The rows of a group lie close to one hidden flat surface of 6 dimensions, which may be shifted away from zero. Surfaces can cross.
Known rows, each followed by its group:
[ -8  -8  15  -3  13   6 -11  11  -5   5 -22   3  17]  (3)
[-8  2  0 -4  0  3 -7  8  5  3  5 12  7]  (2)
[ -4   1 -18  -3  -8  -3   5   0   2   4   0   4   5]  (2)
[ -5   4   8  10  -6   6 -10   9  -7  -5   7   7   1]  (3)
[  0  -4 -12   7   8  13 -18  10  -7   1   3  -2  13]  (0)
[ -8 -12 -19   4 -12   2   7   7  -5  -7   6   4   6]  (2)
[-10  -5   3   2  -1  14   0  10   4 -12  26  16  -6]  (2)
[  3  -1  -7 -11  -1   4   1  -1   4  -4  11   5   7]  (1)
[-14 -12   4   5  -5   8  -5  22 -15 -10 -16   6  10]  (2)
[ 1  1  0 -7  6 -3  0  3 15 24 16 19 19]  (1)
[ 22  17 -23  -5  16   2  -3 -18   2  16  -1 -12   1]  (0)
[  9  10   1   6   2   8  22 -13   3  -6  25  10 -30]  (1)
[-16  -1 -27   7 -16  -4   4  -1   2  -3   9   4  -2]  (2)
[ -7  -4 -11   6  -4  -1  -6  -2  -8  -9  -7  -9   7]  (0)
[  5  21   2   6 -18  -4   2  -5  -3  -5  14   7 -20]  (3)
[-10   2 -11  11  -1  11  -8   9 -10  -4  -2   2  -3]  (2)
[-11  -2  -1  12  -4  11  -5  13 -17 -13 -13   2  -7]  (2)
[  1 -13 -14  -8  -2  21  -8   5   0 -26  31   1  10]  (1)
[  1  22  -9  21 -13  -1 -10   1 -21  -2 -14  -7 -12]  (3)
[  3  -8  10  -8   1   0  30 -12   7 -15   6   2 -19]  (3)
[ 24   9 -14   4  21  16   8 -15  -2   5  16  -4 -11]  (3)
[  5  11  20 -25   1  -8  10 -25  23  -8  19   5  -9]  (0)
[ -4  10   3   4 -13  -7  -2   1  -5  -1  -9   4  -2]  (3)
[  0  -1 -21   1   0  -4   0   1   0  17  -5   2  19]  (1)
[ 4  1 -2 -9  4  2 -3 -5 10  0 16  3  5]  (0)
[-4  5 11 -1  4  4  0  4  1  2  4 13 -3]  (1)
[ -7 -11   3   3   3  16  -8   6   6 -15  36   7   6]  (0)
[ -4  -3 -13   3  -9  -3  -1  14 -11   0 -25  -5  -5]  (0)
[  9  13  20   7  13  17   3  -5  -8 -12   2   1 -30]  (3)
[ -2   6  27 -39  -4 -21   2  -9  30  10  -1  14  11]  (0)
[ -5   4  -5   4  -3  -5   4   1  -5   9 -14   3   2]  (1)
[ 15  18 -10  24  22   9   9  -5  -1  35  13  13 -11]  (1)

New rows, each followed by its group:
[  9  -4 -23   2  -3  14  11  -8   0 -17  34   0  -8]  (1)
[-10  -6   5 -12  -7  -7  -5   7   7   1  -6   5  12]  (0)
[ -9 -14  -4  -5  -7  28 -17  11 -15 -51  11  -9   0]  (1)
[ -4  -9 -14  11  -3   2   6   1 -13  -6 -12  -8   4]  (3)
[ -8   2  15  -1  12  11 -22   2   2  -6   8   3  13]  (0)
[ 7  8 -7  4  0  3 -8  1  0 10 13  5  8]  (3)
[ 17  21   0 -19  12  -6   1 -29  13   9  -1  -6   0]  (0)
[  0 -17 -23  16   2  10  10  -1 -11  -8   9  -8   4]  (3)
[  0  18  16  -6  -6  -9  -8   2  -1   9 -17   6  -1]  (3)
[  3  13  19  -3   8   4 -10   4  -1   6  -8   7  -1]  (3)
[-12 -10  14  -3 -12  -5  13   3   4 -14   4   8  -5]  (3)
[ -3   0 -19   1 -16 -14  10  -1 -11  -2 -32 -14  -8]  (0)
[  4  -2  -5  -2   5   5 -11   6   7  14  19  11  24]  (3)
[  0  16  19   2   9   3   0   2  -2  12 -10  12 -11]  (1)
[-10  -8  22  -6   5   0   2   7  -1  -4 -18   4   4]  (3)
[  0   1  -6 -13 -14 -11  24  -7   8  -4   1   7 -12]  (2)
[ -7   5  11 -23 -20 -19  20 -10   8 -12 -19   3 -14]  (1)
[ 11   0 -21   1  -4  -7  25 -16  -3  -1  -3 -11 -10]  (3)
[ -1   4   8  -7  -6  -1   7  -1   2 -11  -2   1 -18]  (0)
[ 1  9 10 -4 -7 -2 -4  3  7  4 17 14  3]  (3)
[-11  -2   4  -7  -2  -8  -7 -21   7 -11   5  -7  21]  (0)
[ -1  -5  -9 -15 -15 -14   9   7   7   7  -9   4   2]  (0)
[  2   6   1  15  15  16 -17   8 -17   4 -15  -5   4]  (3)
[-16  19 -17   8   0   1 -18  -2   2   7  -2   5  -6]  (2)
[ -4 -15   9  -5   2   4  15  -1   6 -11  14   7   0]  (3)
[  2   8   6  11  -6  10  -2   2  -3 -10  28  10 -12]  (3)
[  9   6  10  -6  10  15  -8  20   2   6   4  12 -15]  (0)
[  0   9   5  12   4   7 -11   6 -16  -2 -17  -3  -4]  (3)
[ 10   4 -19   7  -3   5   9   0 -11  -5  -8  -9 -23]  (0)
[  3  22  12  16   5  12 -19   6 -18  -2 -13   0 -13]  (3)
[ -5   2   2  -6   5  -2 -12 -12   3  -2  -3  -6  17]  (0)
[ 10   9 -14   1   0   0   5  -2  -8   2 -15  -8 -17]  (0)
[-4 -5  7  0 -9  3  1  7  9 -6 34 18  6]  (3)
[  0   3   8 -10  -1   6   5  -2   6 -10  13  10  -7]  (1)
[  1 -13 -12  17   1  27  -4  20  -7 -16  36   6 -13]  (0)
[  3   5 -34  18 -26  -9  12  -9 -12  -6   6  -9  -6]  (3)
[12 14 -5 -4 14 12 -4  0  3 10  9  8 -5]  (2)
[  7  -2 -13 -15  -5   0  11  -8  11  -6  23   6   3]  (1)
[  1   6  -4   1  -8 -10   8  -5  -7   1 -19  -5  -4]  (3)
